The rows of a group lie close to one hidden flat surface of 12 dimensions, which may be shifted away from zero. Surfaces can cross.
In the rows, 128 means zero.
Some rows, each with its group after it:
[111 162 105 133 172 125 152 184 134 161 146 169 101 113 124 142 123  85]	W
[135 152  90 113 175 148 150 185 135 167 148  86 118 146 126 111 142 131]	K
[ 68 108 119 158 134 101 127 129 123 161 147 100 139 177 111  91 133 128]	Q
[ 53 169 102 113  87 106 139 100 125  86 124 164 109 130 141 123  64 121]	K
[162 126 133 132 134 137 162 151 162 149 166  72 167 142 104 118  78 201]	Q
[ 63 158  55 118 131 132 163 193 151 148 131 161 120 107 136 151 123 107]	W
[ 92 171 101 115 137 101 193 106 116 144 114  94 132 163 105 178 197 122]	L
[147 173 133 129 114 145 144 108 125 120 124 114 138 125 180 181 102 150]	K
[143 165  97 169 134 196  98  94  87  65 140 104 125 118 141 142 132 122]	L
[126 116 126 121  66  99 116 100 124  63 122 152 161 117  91 131 152 130]	S
[ 81 140 133 152 118  74 130 111 131 115 153 169 135 125 114 140 136 110]	M
[185 133 129 157 173 161 135 143 130 144 173 110 131  84  95 135 183 124]	K
[ 97  75 134 143 149 163  86 147  92  95 133 161 141 107 122 143 134 156]	M
[ 85 136  92 131 109 102 110 102 144 144 156 180 178 118 119 163 122 114]	M
[ 78 130 130 136 157 123 140 172  76  78  91 142 128 179 155 193 125 114]	L
[ 83  89 144 173  92  89 105 118 108 106 124 181 103  95  67 128 161 115]	Q
[151 157 104 159  86 109  96 128 133 164 137 144 121 116 100 140 132 119]	M
[137 109 180 123  87 116 145 105  94 119 143 127 213 129 164 169 120 161]	M
[170 123 177 104 160 124 142 105 143 152 121 153 153 141 124 116 138 104]	L
[112 145  84 134 173 170 183 174 162 156  95 129  83 104 103 147 136 111]	S
[126  89 119 128 164 182 109 145 142 118 127 120 119 131 136  76  91 118]	Q
[112 136 173 171 135 123 162 180  82 155 149 114 104 123 112 147 144 183]	L
[110  65 128 140 152 168  80 137 129 159 150 110  85  80 150 107  98 173]	W
[121 131 138 116 115 122 141 104 104 112 153 129 204 164 107 153  97 165]	L
[133 117 145 140 144 127 108 181  99 135 100 103  96 175 140 110 130 142]	Q
[138 131 160 179 156 138 143 159  86 192 166 126 109 117 114 132 108 116]	K
[123 127 118 124 123 156 126 131 133  65 141 127 123  98 135 100 117 137]	M
[135 115 138 135  68  61 100  66 137 149 135 109 139 147  73 112 169 138]	S
[116 143 156 126 178 107 137 137 152 103 161 152 146 157 158 104  84 109]	Q
[145 104 146 134 106  74  86 133 125 194 139 125 144 159 184 128  84  86]	K
[131  97 138 146 149 130 129 109 142  93  64 111  70 116 172 184 117  97]	S
[158 180 118  67 107 112 120  86 144 146 121 163 147 135 139 124 136  98]	Q
[203 155 153 116 128 161  98 159  92 135  88 136  95 130 140 141 138 132]	Q
[111 152 120 161 101 131 119 119 128 120 170 155 153  86 173 152  96 124]	L
[145 107 188 109 178 156 209 168 132 167 121  90 156 166 144 113  91 159]	S
[ 95 114 129 136 121 115 130 175 157 105 117 159 111 103 195 137  84 110]	S
[148 155 135 128 102 139 195 150 149 157  89  85 141 160 131 118 152 153]	S
[157 158 134 127 124 165 151 120 120  76 129  85 131 102 204 187  93 168]	L
[ 87 105 157 149 196 161 112 106  78  93 156 132 145 136 135 149 141 159]	M
[177 126 128  91  92 110  84 188 134 181 111 153 161 160 159 120  89 139]	K
[107 125 103  95 137 167 150 171 122  98 129 111 159 128 187 136 100 155]	M
[105 118  77  73 178 155 119 118 149  84 109 123 132 161 105 104 126 119]	M
[118 161 116 118 137  97 101 116 124 152 148 119 149 184 128 121 138 135]	M
[163 111 100 104 164 193 117  93 116  94 107 157 134  82  83 187 137 106]	W
[ 73 101  85 123 132 160 162  80 154 101 138 129 140  86  99 121 125 118]	L
[ 97  68 120 132 132 126 148 159 106  92  81 154 119 105  92 194 135 120]	S
[ 74  75 118 158 117 133 113  73 113 116 134 109 142 106 132 168 132 148]	M
[ 88  89  46 114  99 177 129 141 119 106  91 146 106  90  66 134 104 106]	K
[133 110 129 108 107 116 132 121 114  99 112  97 164 151 165 165 106 143]	S
[194 121 163 120 155 190 130 108 112 120 117 160 152 106 142 158  60 102]	K
[ 87  96 142 121 173 102 123  99 123 128 125  78  75 156 140 110 134 135]	W
[104 146  55 121 103 148  92  91 144  75 116 128 130 122 151 123 128  93]	Q
[ 85 154  80 103 110  81 138 128 146 172 133  88 121 169 139 113 146 126]	W
[120 117 128 112 119 139 128 204  99 126  90 194 117 129  78 142 109 139]	K
[106  70 147 147  51  84 119 150  93 114  90 134 133 119 101 156 154 156]	M
[115  95 151 120 103 102 169 127 128  83  65 163 157 134 113 184 146 113]	S
[140  86 122 166 113 165  97 184 111 114  96 115 105 110 153 152  98 145]	Q
[155 119 124 118 166 154 122 215 120 130 115 121  96 133  98 106 156 151]	K
[125 150 129 125 164 133 161 144 148 171 159  83 146 167 158 112  88 150]	Q
[118 150 126 121 116  87 104 160 130  97 121 158 120 154 151 127 121 118]	Q
[109 143 130 109 146 151 143 145 116 108 134 187 172 114 140 176 126 141]	W
[ 64 105 167 153 166 113 147 168 118 170 178 179 111 104  82  88 135 154]	W
[116 186  94 132 113 147 140 125 115 158 164 113 157 129 122 139 157 169]	W
[ 92  97 128 133  52  69  68  85 127 178 117 109  96 143 135  70 156 125]	Q
[133 105 139 101 122  99 137 168 109 151  96 116 158 177 134 166 119 144]	S
[105 117 119 138 109 167 146 136 110 136 124  99 131 115 103 124 160 190]	W
[127 144 100 115 114 155 134 111 175 161 190 134 158  81 117  68 106 147]	L
[162  84 180 145  88 100  92  94  96 180 121 136 183 161 114 142 128 140]	L
[157 135 127 113 115 142 151 144 131 175 115  80 147 143 124 152 139 193]	K
[134 112 132 113 152 138 158 123 139  81  97 126  97 130  73 109 131 114]	M
[137  96 103 144 128 179  91 154 122 127 103 118  79  75 160 158 110 131]	W
[143 163 178 116 162 106 149 153 134 137 159 139 133 147 161 108 115 141]	L
[132 134 172  91 111  92 118 100 100 100  99 121 171 202 143 127 159 173]	W
[ 69 121 129 151 150 134 132 161  70  70 135 168 144 147  75 144 123 137]	L
[129 168 132 121 105 126 130 111 107 132 134 101 109 157 102  96 119 168]	K
[128 118 137 169 130 121 138 118 142 165 180 126 133  81 118 137 140 133]	K
[184 147 159 147  92 100  86 118  95 104 135 149 138 136  87 129 165 139]	S
[145 162 166 155  97 120 159 146 142 145 132 123 123 126 184 100 109 125]	W
[132 127 102  94 115 143  97 133 157  40  85 133  86 116 177  90 115 103]	W
[117  87 121 105 117 138 187 162 146 188 112 119 172 135  70 126 129 160]	S
[ 76 152 143 145 102  69 175 144  88  95 108 127 148 154 185 227 138 122]	M
[188 153 164 139 101 132 121 161 140 105  87 136 100 146 100  72 170 138]	S
[181 204 105  90 127 145 144 135 153  74 123 118 118 109 170 169 105 141]	Q
[179 120 132  84 103 138 152 108 152 119 112 122 137  88  71 124 174 169]	L

New rows, each followed by its group:
[121 113 100 113 138 186 129 146  99 110 129 122 180 153 104 135  83 159]	L
[159 102 104  94 191 193 148  95 155  78 127 119 128  96  97 111 125  96]	K
[220 147 130 135  96 141 122 100 153 139  95 173 148  98  99 184  98  80]	M
[132 102 130 166 111 156 112 134 108 123  98  89  69  96 130 132 165 146]	L
[142 114 141 173 118 135  64  78  98  96 127 138 147 149 130 112 137  91]	Q
[132 154  99 162 144 146  64  77 121 126 202 131  88  63 109 104 144 132]	W
[ 81 142 149 142 137  60 189 121 158  70 111 126  59 132 122 115 121  82]	M
[147 101 149 103 161 102  79  80 114  43 140 129 103 143  77  95 140 118]	S
[113  56 143 126  84  69  71 111 129 123  94 197 128 103 105 161 132 100]	W
[ 64 120 133 162 133 121 128 123  85 107 151  85 132 171 146 128  99 160]	L
[165 159 131  93 113 129 151 154 156 112  93  74  88 103 219 161 130 160]	L
[ 95 166 104 162 129 117 169 177 110 158 128 106 109 131 151 187 142 135]	S
[121 138 159  79 163 122 169 114 135 145 125 132 150 177 137 117  65 129]	K
[105 139 122 109 124 128 138 155 182 162 166 184 108  63 137  75  86 129]	Q
[175 132 123 132 117 174  74  86 125  99 127  91 123 130 166  97 111 128]	L
[165 109 180  97 119 144 137 134 109  56 130 165 180 113 144 127 107 137]	M
[181 176 157 125  92 103 112 121 141 163 155 133 158 123 195 141 119 137]	L
[126 146 142 163 116 157 193 121 160 117 124 114 120  92 128 115 137 133]	S
[143 143 166 142 199 169 118 142 107 157 173 113 136 177 152  62  85 128]	L
[ 95  78 120  96 151 144 114 131 105  93  94 125 115 141  95 131 160 168]	W
[113 128 166 126 147 108 151 142 114 150 145 195 145 133  79 123 103 114]	K
[177 162 153  68 130 117 173 124 130 133 119 101 176 162 149 169 125 168]	L
[132 140  97 105 140 167 181  87 149 167 134  73 155 131 133 146 130 144]	L
[104 101 163 107 153  86 122  90 136 161 157 123 130 154  98  77 135 144]	W
[141 135  71 133 108 180  63  99 116 123 128 115 162 153 138 100 111 108]	L
[160 130 133 131  65 134 127 166 167 138  87 149 143 112 166 124 113 132]	S
[165 148 125 111 111 136 150 100 131  91 103  85 102 116 110 156 137 165]	Q
[118 131 126 157  98 146 123 105 148 135 195 143 152  64 122  96  99 161]	L
[119 112 122 116 123 139 149 152 163  76  99 115  47  50 158 128 154 146]	L
[ 81 136  90 103 122 112 164 149 123 182 130  85 122 171  80 101 134 159]	K
[121 122 161 123 200  92 134  29 133 148 170  80  95 153 116 109 128 107]	W
[114 113 130 115 188 173 155 176 123  81 107 149  99 116 133 127 120 118]	L
[184 124 125 107 177 123 135 111 123 111 109  62 138 168 124 160 192 114]	K
[138 130 134  83  61  58  99  94 185 129 148 182 144  99 104  84 114 135]	Q
[104 134 131 122 123  98 158 140 155 159 126 114 104 116 164 136 144 135]	L
[119 114 162 111 196 104 158 107 152 133 164 153 146 138 117 104 108  77]	K
[105  97 147 136 145 116 147 103 139 209 121  95 131 158 156 120 137 110]	L
[140 160 143 139 148 154 148  98 150  82 145  93 102  94 169 134 127 164]	K
[125 168 100 145 146 114 115 193 140 147 112 158  82 127 169 170 116  93]	S
[156 137  92 128 180 149 122 109 112  75 137 115 112 116  71 128 183  64]	K
[108 109 112 105 119 119 166 103 168 173  86  91 131 123 207 181 125 110]	L
[164 127 154 126 102 138 148 160 145 153 135 157 166 118  94  90 127 150]	S
[145 173  49 135 108 169  76 116 137 182 164 144 177 110 121 162 123 134]	M
[154 110 123 155 109 148  67 108 100  81 111 181 168 132  95 142 141  85]	Q
[118 125  99 124 178 183 171  62 152 102 167 114 127  78  86 108 112  91]	K
[ 98 124 133 130 130 119 186  79 136  99 128 115 112  94  86 150 176 140]	L
[ 91 123  93 101 151 152 144 113 167  92 129 180 142  75 170 162  88  88]	W
[157  89 132 110 218 140 125  84 107 171 116  70  79 153  87 159 137 102]	W
[159 160 102 100 133 152 137 187 108 125  86 138 122 143 113 168 144 135]	Q
[112 118 158 141 103  58  84  84 139  75 142 136 128 158 130  88 128 118]	Q
[ 90  92 134 130 113 131 152 177  81  75 125  95 143 132 137 144 118 175]	S
[151 149 101 113 149  91  97 106 135 171 134 125 112 156  63 139 159 109]	S
[110 214  61  89 153 168 164 118 122  65 131 142 121 130  84 131 133 110]	K
[155 160 137 176 130 124  99 131 133 114  98  74  19 133 151 102 163 129]	S
[ 89 147 102 150 199 145 128 130 112 115 132 135  87 148  69 136 161 117]	M
[155 149 157 128  98  95  95  78 131 114 160 159 158 129 120 103 139 125]	L
[ 91  99 134 133 116 122 145 203 114 155  92 135 108 136 135 134 135 154]	W
[173 139 142 116 162 174 138 155 128 145 136 223 169  90  72 134 142  96]	L
[107 151  88 141  53  85  94 151 132 133 133 140 126 109 134 150 152 148]	K
[127 144 111  97 206 164 132 140 120 160 143 129 167 181 119 138 121 139]	M
[133 173 118 140 126 153 154  64 103  91 170 105 168 122  88 145 140 153]	L
[126 103 123  86 114 106  67 140 152  78 112 137 123 158 182  83  95 129]	M
[127  76 161 166 113 165  87 176  65 122 152 151 145  90  97 126 147 192]	M
[138 124 120  96 178 134 177 109 157 149  90  90 113 151 165 160  94  69]	W
[101 131 113 169 137 159 111 168  86 171 148  87 128 161 141 108 106 157]	L
[111  83 124 126 103 146 123 119 150  61 105 163 108  63  93 129 125 148]	K
[ 99 186  79 114 143 137 185 134 173 130 141 118 115 116 159 111 108  83]	W
[118 176 162 139 167 118 177 128 127 109 133  95  94 159 171 104 130 117]	W
[131 116 130 121 100 118 115 190 106 126 112 168 153 132 126 151 125 142]	M
[135 153 144 156 146 110  99 114  76  98 136  84  64 167 128  91 134 102]	K
[137  99  78 127 193 157 142 145 133 105 125 103 116 104  98 152 173  66]	K
[131 114 132  97 172 174 181  93 163  95 123 171 171  82 145 172  92  92]	L
[ 89 118 118 148  89 111 113 150 138 184 137 133  86  91 160 108 115 137]	Q
[138  87 105 157  97 183 126 140 117 134  96 110  99  62 123 163 147 149]	L
[136 136  64 103  87 152 102 104 150 141 121 151 187 125 127 142 111 102]	Q
[117 138  90 123 114 118 103 159 129 142 101 143 141 147 184 188 103 115]	M
[ 99  49 150 122 108  89 133 132 131 168 134  95 136 140  95  99 114 169]	S
[119 117 134 152 128  80  88 139  93  92  99 144  90 137 150 204 138 104]	S
[ 94 156  89 127 106 123 122 147 114 143 125 124 109 139 181 146  68  98]	K
[156 132 142  99 154 134 169 115 156 193 130 114 136 131  95  99 166 127]	L
[134 139 143 125 100 107 151 165 167 191 146  83  91  89 195 106 121 179]	L
[115 156 149 150 151 107 116  95 142 111 162 132 114 130 163 119 106 109]	M
[115 126 107 166  73 136 129 158 149 136 146 136 111  58 156 126  91 133]	M
[ 87 143 118 117 126 117 159 126 133 121 128  86 145 153 210 166  85 146]	L
[118 169 135 154 130 127 121 161 114 167 160  78  90 149 183  91 129 169]	W
[156 113 156  84 155 145 128  75 131 144 103  89 108 166 128  75 131 124]	Q
[140 158 112  73  99 100 141 156 137 156 138 130 180 159 107 122 134 174]	L
[135  74 108 134  95 178  93 149 121 164 134  99 144 117 107  85  95 179]	L
[146 160 105  63 163 156 184 168 181 136 138 129 122  98 117  94 136 146]	L
[133  93 103  94 156 174 176  99 169 177 117  81 126 114 113 109  98 120]	W
[137 122 149  91 125 103 138 180 102 114  79 204 159 156  72 181 142 128]	K
[ 80 119 115 158 141  97 113 162  76  76 116  94  62 137 140 173 147 137]	S
[189 125 102 121 127 139  63 100 189 158 117 146  95 118  96  79  89  91]	M
